The rows come from 4 hidden closed curves, with some noise, and rows from the same curve form a group. Each curve winds through 6 dimensions. The rows are also pushed far along 4 directions, which tell nothing about the answers.
Known rows, each followed by its group:
[  8   9  -8  20  17 -12  -4  -4  -7   3  -8  -1   1   1   3 -16 -10]  (1)
[ -1  17  -4  18  20 -16 -18  -7   2 -19  -4   6  -5 -10   6 -19 -21]  (0)
[ -5   6   3   0 -16   7  10   2   7   5  11  -5   0   9  -7  17  -2]  (3)
[-14   3  15   9   0  -9 -14   3  -1  -7   7   0  -8  -4 -10   6  -9]  (2)
[ 16  10  17   4  -3 -23  19  13 -14  16   9  -1   8  14  -4  11  16]  (0)
[ -6   1  -2 -10  -6  10  -8   3  16  -3  18   0   0  -5   5  14   2]  (0)
[  6   7  21  11   3 -37  11   2 -22  18  -8  -2  -9   9  -3  -7  -6]  (2)
[ 15   4 -11   1  15  -1  15  -3 -17  12 -18   1   7   5   4 -21   2]  (0)
[-2 -6  6 -7 -9  7 -4 10  6  1 16  1  5 -1 -4 17 15]  (0)
[ -7  -7   8   4  26  -1  11 -10 -23   0 -15   1 -15 -12  16 -23  -2]  (0)
[  4  -6 -23   5   3  18 -12   9  15   2   5  -6  15   6  10   0   9]  (0)
[-24 -31  19 -25 -17  -4 -21 -10   1  -8  -9  10 -22 -14 -18  11  -1]  (2)
[  5  -7  -4  -1 -18   4   7   3   7   1   2  -1   9   7  -3   8   9]  (3)
[ 10   2 -16  -4 -12  11  -5  10  11   2   6  -4   6   3  -1   2   3]  (3)
[ 10  15  22 -10  -6 -18  29  10 -20  22   4  -1  -1  11  -5   9   6]  (2)
[ -3   3  -9  -5  -9   4  -4 -10  13   5   4  -3  -5   3  -4   8 -11]  (2)
[-13  13   0   5   4  -1 -10  -9   0  -5   5   1 -18 -12  -8  -3 -23]  (3)
[ 17   5  -3   7  -4 -10  17  18  -7  27  -1 -10  22  30  -5  10  18]  (1)
[  0   2 -10   9  25   6  -7   1  -3  -4  -1  -3   2  -4  17 -15   0]  (1)
[ -8   4  10 -10  -4  -8 -14 -12   0 -12   5  10 -20 -17 -11   0 -16]  (1)
[-12  -9   4   1   4   6 -12  -5  -2 -19   2   1 -13 -14   5  -6  -1]  (1)
[  8 -21   5 -12 -11  -4   1  15  -7  10  -8  -1  13  12  -8   7  24]  (1)
[ -2  -5  -6 -10  -6  20  12  10  -4  17   0  -8   3  11  -6  11  11]  (3)
[ 12   3 -23   9   8  10  -1   4   1   1  -4  -6   3  -3  16 -19  -1]  (3)
[  5   7 -16   0  23  15   0  -1   0   1   2   0   4  -7  12 -12  -1]  (2)
[ 19   8  -7   5   4   1  24   0 -16  16  -8  -3   2   2  17 -20   1]  (2)
[ -1  -5   7   8  -7  -5  -8   1  -4  -7   4   4  -1  -5 -11   2   6]  (0)
[ 15  -1 -31   2   1  19  10  -3   5  19  -7 -10  13  12   7  -7   4]  (2)
[  2 -19   7   0   9   0   3   0 -15  -9 -11   4  -1  -8   2 -11  15]  (2)
[  1  14  14   4   2 -13   9   0  -7   2  -5   6   0  -4  -8  -1 -11]  (1)
[ -4   2  19  -5  16 -23   4   5 -12   2  -4   1  -5   2   8  -2   0]  (0)
[ -5  -9   2  -9   8   9 -13  -5  -2 -18  -7  14  -6 -26   1 -14  -2]  (1)
[ -5 -14  18  -5  17 -14   3   7 -17  11 -13   0   0   5   1   0  10]  (3)
[ -4  20  -8  14  -7   9  -2  -2  12  -1  19  -5   2   5 -11  13 -10]  (0)
[  3   1  19   0  10 -27   1   7 -17  -5 -12   6   1   4  -5  -7   4]  (0)
[ -8 -11  -3   2  10  17  -1  -4   2 -14  -4   0  -2 -13  17 -11   3]  (3)
[-12  -7   8   1  -7 -13 -18   3   2   3  -1  -3 -11   3 -10   9  -9]  (3)
[ 13   2  29   2   9 -32  17   5 -24   0  -7   8   2  -1   0  -7  11]  (3)
[  1  14   2   1 -28   2   4  18  27  -1  27  -9  18  22  -4  35   6]  (3)
[ -2 -16   3  -9  -9  15   8  14   5  -1   5  -6  12   7   6  13  21]  (3)
[-21 -30   3 -17  11  17 -17   4   1 -12 -10   3  -4 -12   8  -3  12]  (0)
[ -9   1   5  13   7  -6  -7 -12 -11   0  -8   2 -18 -11  -3 -14 -19]  (2)
[ 10   1 -15   2  13   5  12  -3  -3  14 -15  -1   7   1  11 -17  -3]  (1)
[  9  11   4   9  -8 -27  -2  -2  -2  10   0   1  -1   9 -15   5  -9]  (2)
[  4  14  18  12  -6 -27  -4  -4   3 -15   9   7   0  -5  -7   3  -9]  (3)
[ -8 -12   0  -1  19   8   3  -4 -17   1  -7  -4 -11  -3  10 -11   6]  (1)
[  1 -10  -9  -3  -8   5  -4  -4  -3   4  -2  -4  -4   4  -4  -1   4]  (1)
[ 12  18 -11  -4  -2 -10   4   4  12  17   8  -4  10  16   6   8  -6]  (0)
[ 19   5  -5  -6  26  -1  24   9 -18  23 -13   0  13   7  14 -15  12]  (1)
[ 11   3   1   4 -11 -14   7   2 -10  10   4  -6   0  17  -9   6   7]  (1)
[-13   0  12   3   2  -6 -15  -8   4 -22   8   5 -12 -12  -8   6  -8]  (2)
[ 16  -1   7 -10 -11 -14  24  15  -1  20   4 -10  16  30   3  21  23]  (2)

New rows. What belongs after each?
[ -5   3  -2   7  24  -1 -10 -14   5 -11  -2   8  -1 -14  12 -12 -13]  (3)
[ 14   7  -9   2  25 -13  12 -13  -7   3  -9   1  -2  -1  14 -16  -4]  (2)
[  2  -8  14   8   7  -5  14   0 -25   1 -11  -1  -7  -6   8 -16   6]  (2)
[ -4  22 -21  17   2  19  -1  -8  21  -5   9  -6   1  -3  10  -2 -23]  (1)
[ -6  -6   5 -11 -13  -2  -9   7   3  -3   3  -2 -12  -4  -3   6  -2]  (3)
[ 13  12 -35   7   6  21  11  -2  11  18  -4  -9  15   9  13  -9  -7]  (1)
[  8  18 -10   1   1  14  14   3   3  -2   9   0   9   4   2   2   2]  (0)
[ 1 -5 -3 -4  7 10  6  7  7 10  4 -3 18 13  5 12 13]  (3)
[  7  -1  -1  -4  19  -4  16 -10 -19   8 -13   2  -4  -1   0 -12   3]  (2)
[ -3 -37  17 -19   7  -3  -3  13 -21   1 -22   6   5   0  -1  -5  32]  (0)
[-11   3   8  -7 -12  -4  -5   9   6  10  15  -7  -1  17 -13  25   4]  (1)
[ 14  18 -12  13   0  -9  -6   2   5  -2   5  -3  -2  -1   7 -11 -12]  (3)
[-16  -3   0  14  19   6 -19  -7  -4 -14  -2   2 -13 -18   4 -15 -13]  (2)
[  3   4   4   9  11  -6  -3  -2  -1 -14   2   6   2  -9   3  -8  -3]  (3)
[  9 -15  24  -5 -17 -24  12  12 -24   9  -2  -1  -1  17 -17  11  27]  (1)
[ -7  13 -15  18  -9  12  -5  -5  27   1  16  -8  11  14  -3  16 -13]  (3)
[  3 -12   0  -8 -10  12   7   2  -9   7  -6   0  -3  -6   4  -7   8]  (2)
[  1   4 -10   4   7  21   9   0   1   3  -6   0   9  -4   1  -6  -1]  (1)
[  6  -8  19 -12  -6 -23  12   4 -16  17 -15   4  -1   6  -8   2   5]  (1)
[ 16   7   9   0  17 -14  27  12 -12  26  -2  -5  21  24   9   7  17]  (3)
[  9 -24 -24  -3 -10  35  -1   8   7  -2  -4  -6  16   0   7  -6  22]  (2)
[ -9   4  -7  17   0  16 -18  -3  14 -21   3   4   2 -15  -5  -5 -13]  (1)
[  6  13   3  -6   4 -19  -3   7   2  12   4  -1  -2   7   2   4  -6]  (3)
[-14 -10  10  -7  21   3  -9  -2 -11 -10  -6   5  -8 -14   7  -8   3]  (0)
[-15  -1  17   7 -11  -5 -19   0   8 -21   2  10  -5 -14 -19   7 -12]  (1)
[  6 -12  -7   9   9  18  12   8 -12   0 -12  -3  14   1   7 -13  18]  (1)
[-12  -3  11  -1 -18   0 -21   6  18 -21  17   6   4  -5 -16  20   1]  (3)
[10  8 -1  9 17  0  7  5 -7 -1  2  0  9 -1  8 -8  5]  (3)
[ 8  9  8  4 -7 -9  5  9  1  5 17 -1  6  6 -5 14  9]  (0)
[-2 14  6  4 -8 -2 14  7  1  4  9 -7  6 16 -3 14  0]  (0)
[ -3   8   0   0 -13  -2  -4  11   7   2  11  -8  -5   6   0  10  -4]  (3)
[ -8  -6  -3 -11  -1  19  -3  -6   0  -3  -5   6  -4 -13  -6  -2  -4]  (1)
[-13 -18  16  -2  -2  -5  -2  -6  -4   2  -9   3  -2   1  -8   7   3]  (3)
[ 6 -2 -7  1 -6  1  8 12  6 10 -2 -9 15 21  9  5 10]  (0)
[  9  -2 -15  -2  11  15   4  11  -1   7   7 -10  14  12  13   0  18]  (1)
[-14  -9  19   4   1 -14  -6 -10  -3  -4  -6   4  -7  -2  -7   4  -6]  (3)
[-6 -2 -7 10 16 13 -2  7  3 -1 -3 -4  7  1 11 -5  1]  (1)
[  0  -2   2   5  32  -4   1 -14  -8  -4 -10   7  -1 -14  18 -21  -7]  (3)
[ 1  9 -7  2  5  9 -2 11  1  5  7 -4  5  4 -3  4  3]  (3)
[ 12   4  -1 -14  -1   2  19   4 -12  16   3  -1   2  10   1   4  12]  (1)
[ 19   0  -9  10  16   4  21   4 -13   6  -7  -6  13   8  14 -14  16]  (2)
[-8 -7 -7  5  9  3 -9  3  0  8 -6 -8 -4  3  2 -3 -4]  (3)
[  5 -10 -14   5  11   7   7   2 -11  16 -16 -10  -2   5  12 -16   3]  (3)
[ 20   9   9   6  19 -28  21  12 -23  16 -11  -2  13  17   9 -12  15]  (0)
[-18 -25  -2   4  -1   8 -35  -3   6 -27  -7   4 -14 -25   2 -14  -5]  (3)
[  1   0 -15  -4   4  24   1  13   0  10   4  -7   8   7  -2   7   9]  (3)
[-5  8 -3  7  4  9  3  2  1 -9 -1 -2  4  4 -1 -2 -3]  (0)
[ -8  -2  27  -9   3 -35  -7  -9 -12   5  -7  11 -16  -5 -12   2 -13]  (3)
[  0   9  15 -24 -28 -13   0  19  12   6  16   3  13  20 -22  37  10]  (0)
[ -8   2  31  -7  16 -34  -8 -14 -17 -12  -3  14 -30 -28   6 -12 -15]  (0)
[-28 -30  17 -10   0  20 -13   2  -5 -14  -3   3  -8 -13 -11   9  12]  (3)
[-18   2  17   9  10  -4  -7  -3  -4 -11   5   3 -10  -8  -7   3  -9]  (3)
[-13   5  38  -3  -6 -41  -7  -1 -15  -5   9   4 -23   2 -17  13  -7]  (1)
[ 20  15   4   5   7 -15  15  -5 -21   5  -6   7  -3  -7   1 -20  -5]  (2)
[  4  21  -9  23  29  -2  12  -2 -11   4  -2 -10  -7   0  20 -21 -13]  (3)
